There are 2 nested groupings, the coarsest first. Each group lies inside one group of the grouping before and may be the whole of it. The rows also spread widely along 4 directions, which tell nothing about the answers.
In the rows, zero is written as 128.
Some rows, each with its group in each grouping after it:
[ 74 122 167 145 129 143  75  74 127  71 174 123  91  78  68 165]
pesi k416
[ 79 143 199 147  87 111 102  96 110  76 160 134 147 107 133 171]
fid k142
[ 94 142 144 107 113 113  92  92 105  97 141 133 116 146  96 161]
fid k110
[ 91 119 170 148 133 123  75  90 133  62 160 116  84  89  84 178]
pesi k950
[108 149 117 108 146 112  73 104 102  92 136  99  99 154  75 147]
pesi k980
[105 140 167 162 130  97  90 130  99  84 143  98 120 122 123 179]
pesi k999
[104 130 135 126 116 104  97  88 131  73 133 103  91 124  69 135]
pesi k980
[ 99 153 163 120 101 112 108 103  90 100 131 133 143 158 115 144]
fid k110
[121 121 155 168 114  68 120 113 123  81 134 113 116 124 104 153]
pesi k416
[ 87 155 148  91 114 130  70  82 101 101 157 131 118 143  89 157]
fid k142
[110 147 147 123 114  89 105 119  91 103 133 127 139 168 126 173]
fid k110
[ 75 145 200 145  90 115  97  96 111  74 166 135 146  99 133 177]
fid k142
[103 127 159 133  85  78 114  92 134  77 144 132 115 125 106 163]
fid k142
[ 80 146 185 150 114 139  96  88 100  89 146 121 134 105  89 121]
pesi k416
[ 90 142 154 139 159 128  60 110  89  94 163 112 117 117  97 191]
pesi k416

New rows, each followed by its group in each grouping:
[124 143 147 126 125 102 100 101 114  94 113 109 106 155  74 109]
pesi k950
[ 81 151 202 149  91 122 110 106  90  87 150 139 164 121 142 164]
fid k110
[ 90 137 149 133 138 128  68 104 107  83 157 103  90 114  86 176]
pesi k999
[ 89 158 182 127  79 122 124  93  90  99 121 138 157 151 110 105]
fid k110
[101 155 191 168 115 107 111 121  82 102 130 114 162 133 121 125]
pesi k416
[127 146 173 153 122  85 109 124 102  92 110 108 131 151 109 122]
pesi k950
[ 97 158 160 111  85 122 117  89  93 106 116 136 149 166  94  96]
fid k110
[ 81 150 188 136 106 113  85 101 103  84 170 133 140 112 134 193]
fid k142
[117 163 164 122  92  82 116 116  89 112 117 126 160 173 124 124]
fid k142
[124 130 140 149 131  80 103 115 110  96 130 109 113 141  93 154]
pesi k416
[120 124 114 127 147  89  83 104 119  96 140 107  87 137  77 173]
pesi k416
[123 144 167 143 109  98 116 107 112  91 104 111 121 147  84  90]
pesi k950
[ 86 142 198 150  72 108 130  98 104  82 140 138 155 124 131 139]
fid k110
[126 138 166 168 103  70 128 129 112  84 110  98 124 141 113 134]
pesi k999
[108 153 153 133 126 115  97 107  81 112 125 111 137 152  87 111]
pesi k416
[ 90 136 188 161 155 122  64 122  99  72 176 110 115  95 129 221]
pesi k950
[ 69 156 186 138 115 161  82  90  95  86 149 112 119 100  82 116]
pesi k999
[110 130 164 161 108  92 120 101 119  83 129 116 120 121  89 125]
pesi k416
[117 129 119 118 125 103  97  85 121  97 122 113  89 142  50 115]
pesi k416
[ 86 149 192 152 153 136  60 116  94  83 164 115 124 105 120 189]
pesi k950
[148 141 157 156 124  58 116 138 105  96 101 102 126 168 117 132]
pesi k950
[112 159 173 129  99  87 110 120  89 104 132 128 158 159 136 155]
fid k142
[123 137 105 117 155  96  74 109  98 113 133 104  97 161  72 154]
pesi k416
[127 119 118 136 130  77 101  97 129  89 131 110  83 138  68 151]
pesi k416
[ 97 149 147 112 108 118  96  94  98  99 136 134 128 151 101 154]
fid k110
[ 76 159 173 134 145 144  58 112  81  87 166 101 132 119 112 177]
pesi k980
[102 142 152 138 134 114  87 105  96  99 140 113 119 132  90 147]
pesi k416
[ 66 160 191 131 120 148  74 106  73  94 170 135 154 125 138 191]
fid k110
[ 91 164 152 113 138 138  70 101  81  98 139  99 126 147  86 129]
pesi k980
[ 91 145 142 119 140 139  68  89  97  99 148 113 103 126  65 144]
pesi k416
[112 140 158 154 122  97 104 115  97  98 130 113 133 137 100 139]
pesi k416
[110 159 174 151 115 101 106 126  82  94 123  99 154 152 127 127]
pesi k980
[107 148 151 133 166 114  53 125  91  97 155 106 106 139 106 197]
pesi k950
[ 73 180 192 119 111 155  88 108  55 114 141 135 177 153 127 133]
fid k110
[115 156 155 148 139  84  87 142  79  99 138  94 144 155 133 177]
pesi k980
[122 155 155 145 124  98 108 118  81 116 113 110 149 162 102 110]
pesi k416
[ 79 123 163 132 134 143  69  70 142  63 163 119  69  85  60 164]
pesi k950
[ 93 136 161 137 110 101  98 106 110  85 155 133 125 130 128 202]
fid k110
[ 98 135 184 169 109 101 109 117 110  75 141 104 122 105 115 154]
pesi k999
[139 132 139 143 143  67  93 128 114  90 122 105  99 156 102 169]
pesi k950
[ 78 144 210 177 103 133 109  97  97  82 148 120 151  93 109 121]
pesi k416
[ 96 118 162 164 125  87  88 111 130  56 165 104 104  95 117 207]
pesi k980
[ 79 149 201 154 134 149  72 103  93  78 156 117 129  99 107 158]
pesi k950
[103 136 130 118 128 117  85  93 117  89 131 100  80 132  58 130]
pesi k999
[ 98 149 169 131  95 107 115 108  94  98 131 136 149 151 122 146]
fid k110
[ 75 160 178 133 131 153  71 105  83  97 148 107 124 115  91 138]
pesi k999
[ 80 147 195 163 115 134  99  98  97  85 149 120 144 105 102 129]
pesi k416
[123 138 114 112 134  93  89 104 115  98 119  98  80 154  60 135]
pesi k999
[113 124 141 152 148  89  82 115 110  89 156 108 101 123 104 195]
pesi k416
[135 150 151 152 115  61 121 139  88  99 107  94 148 171 127 132]
pesi k980
[116 127 141 126 102  67 104 103 131  81 143 125 105 139 112 189]
fid k142
[122 128 138 148 138  81  92 116 108  96 138 106 109 140 100 171]
pesi k416
[107 128 146 147 133 104  88 101 114  87 150 113 106 118  88 167]
pesi k416
[106 144 152 114  83  92 111  85 122  89 126 130 122 145  95 129]
fid k142
[ 87 152 184 137 105 121 102 112  85  95 146 133 157 138 137 167]
fid k110
[134 142 119 136 159  61  75 144  96  93 138  88 111 165 125 210]
pesi k980
[125 138 132 115 134 100  92  98 116  95 111 108  93 157  63 112]
pesi k950
[ 87 152 185 151 115 139  95  95  88  97 139 118 144 117  94 116]
pesi k416
[ 84 128 170 147 112 134  94  77 120  79 151 123 105  95  69 130]
pesi k416
[ 61 142 171 108 104 152  73  64 119  78 179 140 110  99  84 169]
fid k142
[ 83 139 151 115 117 123  79  92 107  89 160 137 113 131 105 187]
fid k110
[ 91 146 138  93 113 129  88  81 104  99 141 136 113 150  82 147]
fid k110
[ 93 138 159 121 101 104  90  89 121  83 156 130 117 125 101 167]
fid k142
[126 129 145 144 145  82  88 121 118  85 134 104  95 141 100 174]
pesi k950
[128 131 163 161 131  73 101 125 113  81 128 107 113 137 115 168]
pesi k950
[109 160 158 141 141 105  85 135  74 106 130  96 132 153 118 156]
pesi k999
